There are 5 hidden switches. A switch that is on adds its own fixed numbers to the row, and there is some noise. The rows also spread widely along 2 directions, which tell nothing about the answers.
In the rows, 128 means zero.
Known rows, each followed by its switches (1 for on, 0 for off):
[ 98 138 180 144 100  79 131 128 153 108 165  63 101 132 132 164  66 163]
0 1 1 1 0
[118 123 190 121  99  82 116 130 140 129 147  46  62 134 116 164  68 120]
1 1 1 1 0
[127 122 176 117 112 110 124 140 127 131 137  43  78 128 112 164  82 126]
1 1 0 1 0
[117 125 130 132 159 118 121 133  99 161 138  98 110 139 151 134  88 105]
0 0 0 0 0
[ 97 131 167 152 147  62 125 143 119 128 133  62  82 112 137 155  68 120]
1 1 0 0 1
[165 118 164 112 127 133 129 148 125 122 131  60  85 131 101 158 100 119]
1 1 0 0 0
[114 121 172 120 126  93 113 139 117 149 138  45  73 130 126 155  71 116]
1 1 0 1 0
[ 88 133 138 169 157  80 130 126 110 134 140  97 121 124 167 147  85 126]
0 0 0 0 1
[145 113 152 122 149 133 125 132 105 139 128  87  92 140 127 141  95  98]
1 0 0 0 0
[102 133 167 131 107  67 106 144 125 147 152  42  63 135 129 156  71 110]
0 1 1 1 1
[135 120 163 143 142 111 120 134  99 121 125  80  91 127 136 156  93 103]
1 0 0 0 1
[134 129 138 142 145 117 120 142 102 132 132  88 108 131 141 149 104 105]
0 0 0 0 1
[111 128 157 132 143  71 112 150 108 158 133  53  68 119 130 143  70  91]
1 1 0 0 1

New rows, each followed by its switches (1 for on, 0 for off):
[113 133 137 140 140  87 118 150 111 150 136  63  97 126 131 149  88 105]
0 1 0 0 1
[164 123 173 107 111 119 107 160 105 139 125  23  52 135  94 164  98  94]
1 1 0 1 1
[119 125 126 129 159 123 120 134 101 157 133 100 108 140 148 131  95  96]
0 0 0 0 0
[ 77 138 181 162 107  44 119 130 143 115 160  51  91 124 143 167  61 150]
0 1 1 1 1
[128 125 181 151 130  83 121 128 118 117 138  87  78 139 137 152  88 101]
1 0 1 0 1
[ 95 132 156 143 129  70 128 132 146 130 164  81 102 132 144 148  64 132]
0 1 1 0 0
[107 120 178 114 114  74  99 132 118 169 146  48  45 139 119 149  58  91]
1 1 1 1 0
[128 116 166 124 132  65 101 152 111 163 137  51  44 140 116 144  72  66]
1 1 1 0 1
[104 128 194 150 115  86 125 109 134 115 150  79  90 141 144 164  68 141]
1 0 1 1 0
[169 122 202 121  82 105 115 154 133  97 137  27  57 136  94 176  99 120]
1 1 1 1 1
[126 126 138 114 136 127 106 130  90 169 131  72  90 148 141 139  95  93]
0 0 0 1 0
[ 85 137 144 153 147  64 127 148 128 134 146  71 112 113 148 154  71 136]
0 1 0 0 1
[139 118 168 134 133  90 108 139 100 141 130  74  65 146 129 147  88  70]
1 0 1 0 1
[166 130 147 134 132 157 139 133 128 100 139  96 128 137 127 156 118 135]
0 0 0 0 0
[118 125 160 148 155  90 120 134 103 137 126  80  81 129 146 151  88  96]
1 0 0 0 1
[148 128 148 126 130 131 107 143  89 138 126  58  84 143 127 153 110  94]
0 0 0 1 1
[ 39 135 155 179 172  28 122 116 105 160 139 100 102 113 186 136  50 115]
1 0 0 0 1
[111 133 177 136 121  76 114 147 117 132 133  30  70 123 127 162  78 116]
1 1 0 1 1
[141 117 157 138 144 126 136 127 116 117 133  91 107 128 134 152  98 123]
1 0 0 0 0
[154 125 140 123 135 119 114 164 111 144 134  52  91 127 109 153 106  99]
0 1 0 0 1
[118 128 171 141 135  95 107 135  91 145 127  58  75 140 141 155  84 100]
1 0 0 1 1
[181 118 162 118 102 120 117 164 131 108 141  52  78 140  96 158 113 103]
0 1 1 0 1
[104 137 148 146 142  92 144 133 144 115 155  83 129 114 140 153  74 162]
0 1 0 0 0
[123 139 164 155 123 114 129 132 119 101 140  70 115 135 144 171 105 145]
0 0 0 1 1
[154 136 162 160 124 135 148 134 134  58 139  92 141 125 131 174 119 166]
0 0 0 0 1
[114 132 178 146 107 104 129 113 137 110 157  87 105 145 144 159  88 147]
0 0 1 1 0
[101 118 171 133 133  58 114 127 131 155 152  75  71 130 134 143  52 105]
1 1 1 0 0
[135 127 132 120 142 104 106 164 104 157 135  56  81 130 122 149  98  89]
0 1 0 0 1
[131 135 187 144  85  92 126 149 150  89 151  42  86 131 107 174  92 149]
0 1 1 1 1
[142 127 175 138 128 100 131 156 128 101 130  55  91 117 110 164  97 131]
1 1 0 0 1
[112 134 174 160 107  85 116 126 122 113 151  73  97 143 146 162  86 129]
0 0 1 1 1
[ 91 141 151 142 125  73 116 145 116 142 139  45  92 123 139 157  74 129]
0 1 0 1 1
[139 120 192 123  97  96 119 134 137 115 150  47  63 135 106 166  78 127]
1 1 1 1 0
[121 130 170 161 147  97 136 128 120  98 134  85 112 123 141 166  92 141]
1 0 0 0 1
[130 134 150 159 140 132 152 124 141  83 146 103 149 126 145 163 104 167]
0 0 0 0 0
[108 126 163 123 130  86 117 136 114 156 140  45  71 127 126 154  65 115]
1 1 0 1 0
[120 125 133 129 145  89 114 154 104 161 132  59  87 124 130 147  87  94]
0 1 0 0 1
[ 77 137 186 162 135  82 136 105 131 109 143  83 119 121 158 163  64 165]
1 0 0 1 0
